The rows are grouped in 4 different ways at once. Each group adds its own fixed numbers to the row, and there is some noise. The rows also spread widely along 14 directions, which tell nothing about the answers.
Known rows, each followed by its group in each grouping:
[  4   6   1 -22   7 -14  15   6 -14   2  -8  16  -8   2  -8   3   2   5
  -4  -2 -12 -10  -2  24 -18  11  17 -10 -10   4 -17 -17   3 -13  18   7
  -4   1  15   9 -19]	C riv (1) Z_719
[ -2  13   5 -13  -4   2  -9   6 -11 -10   0  -5 -10  -3   4  -2 -19  -4
   1  10   7  -5   6  -5   6  12  15  19   3   3  -9   3   2  -6   7  -1
  -9  -7  11  11 -11]	Y riv (1) Z_71
[  4   8   1   4   9 -10  -7   9 -13   2  -6   9   5   4  -1   2   1   2
  -5   0 -17   2  -2  -5  -8   6   3  -7  -9   6 -15  -2  -1  -2   7 -11
  -2  -2  -1  11  -9]	C Viz (3) Z_785
[  4   2  -2   8   1   6 -21   2  -3  12  -8  -3  -3  14   7  -1   8  -7
  -9 -16  -1  -4   7  -1  -8   5   1  -6  -7  12  10  11   9   4  10  11
  -3   3  -3  13   6]	Z Viz (0) Z_785
[  2  -1   0  25   7  -4 -18   4   2  -1 -16   1  11   5   4 -10  -8   2
  -9  -4   9  -5   4  -9 -21  13  -5 -11   6   6   1  18  -1  -1  17  -6
   6  13   2  10   5]	V pebu (2) Z_719
[ -3  11   7 -19 -12  -8  -1 -12  -3   6   1 -14  -2  -3  15  19   3  -1
   6 -14 -17  -2  -6  12  -6   1   9 -10 -11  -1  -6   0   7   4  -5   5
  -4   2   4   6  -2]	Y kibo (0) Z_71
[  8 -12   1   0   4 -10   1   1   1   8  -1  -5   1   0   2  12  -9   5
   5  13 -21 -17   4   8  -3   1   4 -10  -1  16 -10 -12   5  -5   2   6
   5  -8   5   2   0]	A pebu (2) Z_996
[ -5   3   4   5   5   4  -9  -9   2   3 -11  -2  -9  -1  -1   4  -7  -6
  -8 -11   4  -3   8  -4  -5   0   9   5   6  -6  -4   8  -3   3   7  -6
  -5   4  -3   7  -5]	V kibo (3) Z_996
[  4   4  -1 -11 -10 -11  -2  -3 -11   5  -2  -7   2  11  10  10  -1   2
  -4  -5  -5 -15  -4   0 -10   3 -10 -16   3  -4   4  -1   2  -1   7  -1
  13  12 -10  -7   1]	Z Viz (2) Z_719
[ -6  13   5   9  10  -3 -17  20  -9  -5   9  11   9  12  13 -10  -4  -3
  -6   5  18   1  -2 -10 -28  15   5  -5  -8  -1 -19  -6   0  -9  10  -1
   2 -11  15  20 -13]	F kibo (0) Z_785
[  3  14   0 -12   1  12 -19  21 -24   7   4  16   3  -4   1  -6  -7  -1
 -20   9 -12   9  -8  14 -17   2  -2 -11 -12   3  -8 -20   1   1  28   3
 -14 -13  21 -10 -27]	A pebu (0) Z_996
[ -2  25   0  15  -2  30 -31   6  10   8 -14   5   1 -20 -15  -5 -20 -23
   3   5   8  -4  12 -25  -1  16 -10   5  10  16   0  16  12  11  -3  10
   7   5   1   6   5]	F pebu (1) Z_71
[ 19 -11  10  -5   0  -3   6  -8  16  -5  -4   0 -12   2   4   5 -11  12
   1   3  13 -27  10  -4 -14  10   4 -11  22   2  -1  19   8 -15   7   6
  20   6  -7   7  18]	V kibo (3) Z_71
[ 10 -11   5 -10   4 -10  15 -23  -5  -1 -15 -12 -22   1 -14  12  -6   8
  -7 -14 -20 -12  15  12  16 -12  15  14  11  -4   0  11  -2  -1  12 -15
 -13  12 -12  -3   3]	A Viz (3) Z_785
[  0  13   7   2  -6  18 -10  -5   8  14 -15   3   7 -30 -14  11 -23 -17
  12  12 -13 -17   2  -8   2   6  -6  -6  11  28  -9  -7  11   9  -4   7
   8  -6  12  -5   6]	A riv (2) Z_719
[ -3 -10  -6  -3  -6  -3  -8 -11   5  12 -10 -10 -16  -4  -4  14  -3 -14
  -2   7  -6  -9  15   0  -4   6  13   2  12  24   0  -2  20  -3  -1  14
 -10   5   6   3  -5]	C kibo (0) Z_71
[ 10   4 -20  18   9 -18 -28   8 -21  -1 -18  -5   8  22  -1 -11  -1   5
  -4   5  -4 -13  14 -18  -6  20  -5  -2   6  11  13  23   6 -11  12 -11
  11  26 -14  10  -5]	C Viz (2) Z_71
[-10  10  -2   6   2   2  -8  -8  -7  18  -9  -6   0   3  -1  13   7 -13
  -2 -19 -16  -1   2   7  -3  -6   2  -3 -12  -1  -2  -8  -1  16   1   3
  -9   0  -4   6  -7]	Z kibo (2) Z_719
[ -1  -9  10  -7   1 -11   9 -17   8 -13   0 -20 -23  15  19   6  10  17
  -7 -18   6   2   4  18  -2   0  28   3  -1 -19   0  20   7  -4   7   3
 -16  -5   6  26  -4]	Y riv (3) Z_71
[  7   2   0   1  12  -6  -1  -5  -1   3   5  -4  -2   1   4  12  -9   8
  12  10 -15 -16   5  -3  -2   0   0  -9   9  -8  -7  -1   2  -8  -8  -4
  19  -1  -4   3  -3]	Y kibo (3) Z_996
[ -3   8   0   1   0  18  -9 -23  14  11  -9  -4  -8  -9  -1   8 -11  -9
   5 -15   5 -19   6   8  -3  -5   5 -10  10  -2   8   7   8   4  -6  13
  16   2   1   5   4]	V kibo (3) Z_996
[ 21   0  -4   5  -2   4 -24  -5  -9   4  -7 -12  -4   2   1  -4  -9   7
  -7  -3 -16  -8  11   1   3   3  -7  -1   6   5  20  30   5   2  15  -6
  -1  12  -7  -3  12]	C pebu (0) Z_71
[  0  12 -10  24  19  17 -23  -4  -6   6 -22  20   4  -9 -22 -22 -21 -11
 -14 -11  15 -11  12   8 -19   2   5   0  18   8   5   6   4  -1  22  -2
   5  10  15   2  -9]	A kibo (3) Z_785
[ -2  11  -9  -8   4  -2  -5  -7 -12  -2  -4  -2 -11  10   1   1  -8  -4
   4   6   1 -15   9   2   3   6   8   5   2  -3   3  -2   6 -11   2   2
   5   3   1  11 -16]	V riv (3) Z_719
[ -3  -3 -12   1  -1 -16 -16   4 -24  14  -3 -14   3  17  12   5   8  -8
 -10   2 -18  -3   2  13 -10  -5   1  -6 -13  11   5 -12   8   0   9   9
  -7   6   2  -1 -16]	F kibo (2) Z_785
[ -2  11  -3   6   6  17 -15  -2   4   7  14   4  -3  14  13  -7  -8  -3
   3  -9  19 -20   3   9  -9   1  -3 -10  -4 -13   9  -3   1   2  -4  16
  21 -18   4  15  -5]	Z Viz (1) Z_719
[ -5   9  -5  -9   5   2  -5  13  -7   0  -2   8 -15   9   1   2  -2  -4
  -6  11  13  -6  10  -6 -15  16  11  -2   3   2 -12 -14  11 -11   9  16
   2  -4   7   8 -23]	Y kibo (2) Z_996
[ -2   7   1 -12  -1   2  -6  10  -9  10   2   1  -9   6  -1  11  -1 -12
  -4  -1  -3  -8   6  -3  -9   2   1   2  -9   1  -7 -13  -2   2   8   9
   4   1 -10   2  -4]	F kibo (1) Z_996
[  5   9  10  10   7   0 -17   5 -13  -5   3   1  13   3  10  -9 -26   4
   3  -8   0 -10   0  -2   4   7   8  13  -9   2  -6  10 -17  -3  11 -19
  -1 -11   6  15  11]	Z pebu (0) Z_996
[  2   3 -14  17  11   3 -26 -13  -6   7 -19   0   3   7   0 -13  -9  -3
  -7 -18  13 -17  11   9 -17   6   4  -7  13   4  18  19   5  -8  17   1
  11  21   6   6   0]	V kibo (0) Z_996
[ -1 -10   2  21   5 -23  -8 -15  13  -3 -26 -15   9  -7   2  11   0  -1
   6   6 -19   2   2 -14 -10  15   7 -12  13  22  -9  23  19  -8 -11  -7
  -2  21   8  13   3]	V pebu (3) Z_785
[-16  24   2  -7 -11   6 -21   7   1  -2   9  -1   3   7  24   2  -2 -13
   9   7  12   1  -7 -12  -6  20   8  -3 -25   7  -9  -7  12  -1 -14  16
   2 -15  11  26 -14]	V pebu (3) Z_719
[ -2  17  -1  -9   7  -3  -6  -1 -16  -5   0   3  -3   4  -2   2 -15  -2
   0   1   4 -11   6  -4  -5   5   6   7   4 -10  -8  -1  -3 -10   5 -11
   8   7  -2   4 -12]	F kibo (3) Z_996
[ 12   4   7  10   1   3 -28  -3   6   1  -6 -22   4  -2  19   4  14  18
   4  12 -23  10  -3  -4  -5  14  -1 -25  -1   0  10  38  29  -5  -4   7
   0  -5  19  13  -3]	A riv (0) Z_996
[ -3  -3   9   6  -7   3 -17   4   0   4  -4  -6   5  -3   6   0 -11 -12
 -17 -13   2   2  -1  -5 -10  -5  -4   3  -1   7   0   4  -8  16  20  -4
  -8   5  -3  -3   9]	A pebu (1) Z_785
[ -5   4 -14   9   7  -6 -17  -6  -9   3  -6  -9  -9  17   2   1   0  -6
  -5  -6   6  -8  14  -8  -4   6   6   5   4  -7   6   7   2  -4   5  -3
   5  11 -10   8 -12]	C kibo (2) Z_996
[ -9  -3   2   4  -4   3  -9  -4   0  -9  -2  -5 -16  -1   3  -6 -18  -4
 -21   1  25   3   9  -3  -8   5  11  14  15  -7  -5   6  -1  -1  19  -8
 -17  -2  12   2 -14]	C pebu (2) Z_719

New rows, each followed by its group in each grouping:
[  9   6  -3 -17   1  -1  10  -3  -1  -1  -4   8 -19   2  -8   9  -5   5
  -2   8   1 -18  10   1  -7   8   4 -10  15  -3  -8  -3  12 -13   2   9
  14   3   1   0 -13]	C Viz (2) Z_785
[  2  10   6   5   4  14 -17  -4  -6   7   2   2  -1   2   2  -3 -10  -6
  -5 -21  -1  -6   4   7   1  -7   7   7 -12  -3   2   6 -11  11   9  -5
   0  -9  -3  12   6]	C kibo (3) Z_785
[ -3 -21  11   9  -5 -24  -2   0   5   4  -7 -11   8  -6   7  14 -11  -7
  -7   7  -6  -5  -1 -13 -15   2   4   0  11  20 -19  -3  -5   1   7 -11
  -9   6   0   3   7]	V kibo (1) Z_71
[ -3  -1   0   1   1   8  -6  -8  -4   7  -8  -1  -7  -4  -2   0 -14  -4
 -18  -8   8  -9   4  13 -13  -9   4  -4  13  -9  -1  -3  -4   4  18  -2
  -3   1   8  -9 -11]	V kibo (2) Z_996
[  8   1  -6   4   9  -1 -10  -5  -5  -9   7 -11 -13  11   4  -3 -11   9
 -10   8   8  -6  15  -2  -7   3  -4   1  23 -22   5  17   5  -9   8  -8
   3   7  -1   1 -13]	F pebu (0) Z_71
[ -2  -6   5  11   7  -5  -8   7  -5   6   3   0  -1  12   4   1  -3  -9
 -13 -11   7  -4   5  -2 -18  -5  -1   1  -2  -3  -6  -4 -11   6  15  -2
   1   2  -7   7   2]	F kibo (1) Z_785
[ 10  -4  11  -1   1  17  -8  15  -1  -1   6  16 -14  -4  -3  -7 -16   0
 -24   9  11   0   8  -8 -11   3  -5   4  10  -1  -7  -1  -7   4  29  -3
  -8 -14   0  -5   1]	C pebu (3) Z_719
[  4   2  14 -15 -14  -2  -9   3  -4  -4  -5  -8  -6  -2  15   2  -4   2
 -10  -3   5  -1  -5   5 -11  13  12  -3  -1  10  -2  11  10  -3  16   7
 -14  -4  16   9   2]	Z riv (0) Z_71
[  5  11   4   1   3   2  -9  -9   5  10  -7 -10   1   2   4  14   0  -1
  21  -9 -24 -15   7  -4  16   8   9  -1 -19  13  -3  11   4  -1 -14   3
   6  -7  -7  24  13]	V Viz (0) Z_996
[ -7  13  -2   0  -1   7 -17  -8   2   4 -14   1   0 -12  -4  -2 -12  -9
  -1  -5   6  -9   2   5 -14   9   9  -5  10   4   0   7  13  -3   5   8
   6   9  17   2 -12]	A kibo (1) Z_996
[ -7  16  -8  -7   3   0 -12  -3 -16   3  -3   8  -1  -1  -5  -3 -24 -14
   3  -7  10 -19   6   3  -4   5  10  11   4  -1  -3  -8  -7  -6   7  -5
  10   7   3   2 -11]	C kibo (1) Z_996
[-14  13  11 -17 -17  14  -9   5  -4  -6   6   7 -10 -19   1   7 -31 -18
 -10  16  17   1  -1 -25   1   5   3  16  14   2 -20 -13  -4   4   4 -10
  -6 -15   7  -7 -13]	C Viz (3) Z_996
[ -2  -2   8  -9  -9  -4  -6  -4  -4   3 -17  -9  -9  -7  -1   8  -9  -8
  -9  -5  -3  -1   4  -4  -3   4  12  10   4  10  -6   8   0   0  15  -2
 -14  10   1  -1   1]	V kibo (1) Z_996
[ -1   6  17  13  -1  15 -15  -2   9   1  19  -1  12  -6  18   2 -25  -2
   6   0   7 -10  -6  -8  -1  -4  -9  -4  -1  -9  -6   1 -13  13  -6  -7
  14 -25   3   9  15]	Z pebu (3) Z_719
[ -5  -1   2  11   1   1  -9  -6   3  10 -12   0   9  -7   1   3 -12  -7
  -3  -3  -1 -13   2   4 -14   1   2  -8   2  12  -8  -4   0   3   5   0
   1   0  10   3   0]	V kibo (2) Z_719
[  1  -5 -13  -7  -2  -6  -8  -2 -11   9   0  -3 -12   6  -3  10 -16 -14
   1  12  -7 -20  13  -3   7   0   1   9   7  15   4 -15   3  -5   2   4
   8   8 -12  -7  -4]	C pebu (3) Z_996
[-10  16 -12   5  10  -7 -20   7 -28  -1  -5  -5   3   6  -1   0  -8  -6
  -1  10 -12   1   6  -7   8   4   8  15  -5  -2  -6  -8  -3  -2   5 -14
 -10   0   5   6 -30]	A riv (2) Z_996
[  0  13   0  -6   5   3 -12   4  -9  -4 -12   5  -7  -1  -4  -6 -13  -2
  -3   4   7  -7   9  -5  -6  15  13  10   3   2  -7   8   4 -12  13   0
  -2   4   9   9 -15]	V kibo (1) Z_996
[ -7  -3   6  10   2  -7 -12  -6   5   0  -4 -21  -7  -2   4  11   7   0
  -6   0 -16  14   6  -9   0  -1  10   8   3  -9  -7  15   6   9  -2  -8
 -23  -3   1  11 -12]	A kibo (1) Z_71
[  9  -7  -4   3  -6 -13 -14 -11  -1   3 -16 -27 -10   8   7  11   8   6
   6   8 -22  -6  14  -6   9  15   9   2  -3  17  11  27  23  -7  -3   6
  -8  11  -2  11   3]	C kibo (2) Z_719
[-18   0 -12  -6 -22  -6 -24 -25  -7   6 -13 -32  -9  13  20   2  -1 -16
 -12 -26  17  -5   4  12  -3  -2  16   8  -1   1  26  13  12   7  10  11
 -12  22   3   0  -7]	A kibo (2) Z_996
[ -1   5 -11  -1   8  -7  -4   1  -7   1 -27   1 -18  -6 -20   8   4  -3
  -8  15 -13   3  15  -9  -5  18  11  -2  19  10  -8   6  21 -13  10   3
 -10  17   8   0 -26]	C riv (2) Z_996
[  6  12   3   1   0  15 -13  -6   2   3  -7   4  -1 -13  -9  -1 -18  -3
   0   0   1 -13   8  -3  -2   5  -1   0  14   7  -2  10   7   1   5  -3
   3   0   7   2   0]	A Viz (0) Z_71
[-12  13   5 -16  -9   6  -1  -7   5   0  14  -4 -16  10  18  13   5  -7
  -1 -15   6   1  -2   6  -1   2  12  -1 -19 -15  -5  -8   2   8  -7  12
  -3 -14  -1  19 -10]	C pebu (3) Z_719
[ -8   0   5   9  -3  -6 -16  -5   6 -11 -11  -6   0  12  23 -14  -1   6
 -17 -23  39  -2  -4   6 -34  16  16 -11   4  -9   4  24   5  -7  21   5
   4  10  17  19  -1]	Y kibo (2) Z_996
[  7   9  17 -20  -3   8   4  11 -13   4  -4   7 -10 -10  -6   8 -10  -3
 -11  -8  -9  -1  -1   1  -2  -1   4   5  -3  -2 -14  -6 -12   7  24  -3
 -10  -6  -3  -4   2]	Z riv (1) Z_996
[ -2  15   0   9   3  12 -14   4   7  11   7   5   9   2   6   4  -7  -5
   8  -3   4 -18   0  -5  -9   4  -9 -16  -5  -1  -5  -6   0   9  -8   7
  23 -13  -3  14   0]	A Viz (2) Z_71
[ 16   1  -5 -20  -3  -8   2  -9  -7   8 -10  -8 -15   3  -5  15   1   7
   8   3 -28 -19  12  11   8   7   9  -6   1  16   4   6  17 -12   0   7
   1   8  -2   4   0]	C Viz (0) Z_71
[ -7   5   7  -7  -7 -11  -5   1  -7  -1  -9  -8  -3  -8  -2  15  -3  -9
  -9   8 -10   8   1 -16  -8   4   1   3   8   4 -16  -1   6   2   2 -10
 -14  10  -3  -2 -10]	F kibo (3) Z_71
[  5 -13  -3   7  -6 -24  -6  -9   0   6 -21 -22   1   8  -1  17   3  -8
   0  -7 -22 -10  10 -12   3   5  -1   1   2  24   6  13   7   4   5  -3
  -1  29 -21   0  17]	A pebu (2) Z_785
[  2 -10   5  13   2  -1 -19   5 -11  12  -9   2  12  -2   7 -14 -11  -4
 -19 -11  -3  -4  -4  23 -21  -6   6  -5 -10  16   1  -3 -10   6  31  -3
 -14  -5  17   2   1]	V kibo (1) Z_719
[-22  16  -8  30   6  17 -32 -12  10  11   4  -8  12 -12   2   7 -18 -26
   5   2  13  -4   6 -27 -11  -3 -19  -7  25 -14  -1   3   2  16 -21  -3
  25   5  -2  -2  -9]	F kibo (1) Z_996
[ 15 -11   4  -2   2  14  -1  -5  11   1  -1 -12 -28   6  -1  10  -4   8
 -10  10   4 -12  21 -14   7   1  -3   0  21 -12   5  19   6  -2   6   4
   7  -2 -16  -1   4]	V Viz (2) Z_996
[ -5   0   3  -5 -10  -7  -2 -10   5   2  -3 -16  -5  -4  11  16  -5  -4
   0  -2  -1  -7   2  -3  -8   2   5  -5   8   2  -5   4   7   3  -3   4
   0   4   0   2  -1]	Y kibo (2) Z_71
[  9  34 -14 -12  -3  10 -28  -5 -26  -8 -21   0  -1  -9  -8 -18 -18   2
  -7  11  -2  -2   4   0  -1  13  -3  -2  20  -7  15  28  20 -16   9  -5
   5  22  18 -12 -32]	V Viz (1) Z_785
[  5 -19   3   4   1  -6   0   0   0  10   8 -15 -10   8   5  19 -11 -15
   5   6 -11 -18  18 -17  13  -8  -1  15   4  21  -3 -11  -8   6   1   1
   1  -6 -21   4  21]	Y riv (0) Z_785
[-15  15  -5   9  -5  -2 -27 -14  -4   2   1 -17   6   5  18  -2  -4  -9
   5 -15   4   1  -1   0  -1   5   7   5 -10  -8   9  15   2   7  -9  -3
   0   1   7  17  -8]	C kibo (1) Z_719
[-13 -16  -5  15 -13 -28 -16 -20   4   2  -4 -35   6   6  19  23   2 -15
  -2  -3 -15   7   0 -25   1  -4  -7  -2  10   7   6  15   7  11 -15 -14
  -3  23 -18  -1   7]	C pebu (3) Z_785
[  7   2  18 -17 -18   9  -3 -13  -4  -2  -1 -28 -14  -4  14  13 -10   1
  -7 -11 -10  -1   2   2  19 -12   6  13  -6 -10   5  18  -7  12   7  -6
 -15  -9  -3   0  10]	V riv (2) Z_785
[ -6 -14  -8  22   1  -2 -24   4  -2  14   9 -10   3  19  15   3  -5 -20
  -8  -3   7  -8   9 -10  -9  -5  -7   0   1  15  10  -9  -2  10   4   8
   2   0 -10   4   5]	Z pebu (0) Z_785
[  6  25   5   6  24   4  -3  27  -1  -6   5  27   2   8  -6  -2  -1   2
  13  16  -2  -6   6 -19 -12  26   2  -7 -15   5 -30  -9   5 -15  -7   7
  18 -14   3  30 -11]	F pebu (3) Z_785
[ -4 -12   7  -4 -15 -11   0  -6   3   4  -3 -15  -3  -2  13  17  -8  -9
 -10   2  -2  -4  -3  -4 -10  -2   0  -6  10  10  -6  -4   5   6   3   4
  -4   5   3  -8   1]	Z pebu (2) Z_785
[-13   1  15  -4 -10 -13  -3 -14   8 -15  -2 -16  -4   6  21   8 -10  -3
  -3 -16  24  -3  -2 -16  -8   9  16   9   4 -13  -9  18  -6  -3   1 -13
  -1   7  -5  17   6]	V kibo (3) Z_996
[ -2   6   2 -15 -13 -18  -3  -9 -17   7  -1 -22   8  -9  11  22  -5  -3
   3  15 -34   0  -9   6   0  -7  -3 -10  -3   5 -11 -10   9   0 -10  -6
  -4   3  12 -14 -17]	F kibo (2) Z_785
[ 11  15   3   4   3   6 -14  -1 -12   2  -7   6  14 -13  -3  -5 -25   8
   1   0 -11 -14  -4   1  -2   3  -6  -9   4  -2  -4  12  -8  -2  10 -17
  15  -3   8  -3   3]	C Viz (2) Z_996
[ -9  11  -1   6  -3   1 -23   2   0  -5  -3   2   7   2  16  -8 -11  -4
  -9  -3  29  -5  -5  -8 -30  16   2 -14   9  -5  -1  11   6  -6   9   1
  15   4  15   8 -10]	C kibo (2) Z_996
[ -3  14  -1  -7  -7   9 -16 -14  -3   4  -1 -16  -4   5  15   3  -5   0
   2 -17   3 -12  -1  15   4  -2   8  -4 -10 -11  15  10   4   6   3   8
   7  -4   6  10  -3]	A riv (2) Z_996
[ -5  12 -11  -8  -5   0 -16  -3 -13   7  -5  -5  -5  -4  -3   5  -7 -12
  -3   1 -13  -2   5   6   1   3   4   3   0   5   3  -3   8   3   1   4
  -6   7   4  -1 -20]	C pebu (1) Z_71
[  2  -5   7   2  -3  -3  -7  -6   8  -6 -10 -15 -11  -9  -5   9 -15  -5
   3  13  -8  -2  13 -15   9   8   9  17  15  15  -7  16  12  -4  -1  -3
  -9   6   4   3   2]	A pebu (1) Z_785
[ -8   1   4   8  -3   7 -21   5   3  10   7   0   3   1  14   6  -3 -11
  -7  -3   4   2  -3  -9 -13   0  -2  -8  -9   3  -6  -6  -2  11   2   3
   3 -14  -1   9  -1]	C kibo (3) Z_996
[ 10  12  -2  -9   9   6  -2   2 -14  15   3   3  -1  -4  -5  11  -2   2
   5   3 -41  -5   3  21   6  -7   0 -10 -16   2  -9 -15  -1   3   0   1
  -7 -13   4   1 -17]	V pebu (0) Z_71
[-10  16   4 -10  -8   5   2 -14  -2   6  11 -10   0  -8   8  15 -17  -7
   6  -5  -7 -11  -4  13   2 -10  -2  -5  -5 -13  -6 -16  -5  10 -11   0
   6 -10   7  -2 -10]	F pebu (2) Z_719
[-12 -11  -4  52  24  -5 -22  -3   5   4 -28   3  15 -22 -21  -6 -19 -10
 -10  17  -7   9  10 -18 -18   6   1   3  37  16 -17  11   6   2   5 -20
 -16   7  24  -1 -15]	Z kibo (1) Z_719
[ -7  15   7 -14 -11  -2 -10   5 -12  10  -1  -7  -1   4   8  13   5 -19
  -5 -12 -13   4  -4  -6  -2  -2   1   3 -22   8  -6 -10  -1  12   3   2
 -10   3 -11   5   0]	F kibo (3) Z_785
[ -1   5   6  -1   2  18 -13  15   2  -4 -23  21 -21 -13 -15 -14  -1  -8
 -35   5  20  18   6  -4 -27  16  12  -4  15  11 -10   9  17  -2  34  11
 -23   1  24   2 -19]	C riv (3) Z_785
[ -9   0   9   6  -5  -8  -7   1   3   0 -10 -15   1  -8   9  14   2  -3
  -2   9 -15  12  -2 -13  -3   8   5  -3  -1  10 -15   3   9   6   0  -2
 -17  -5  11  10  -6]	Y riv (2) Z_719
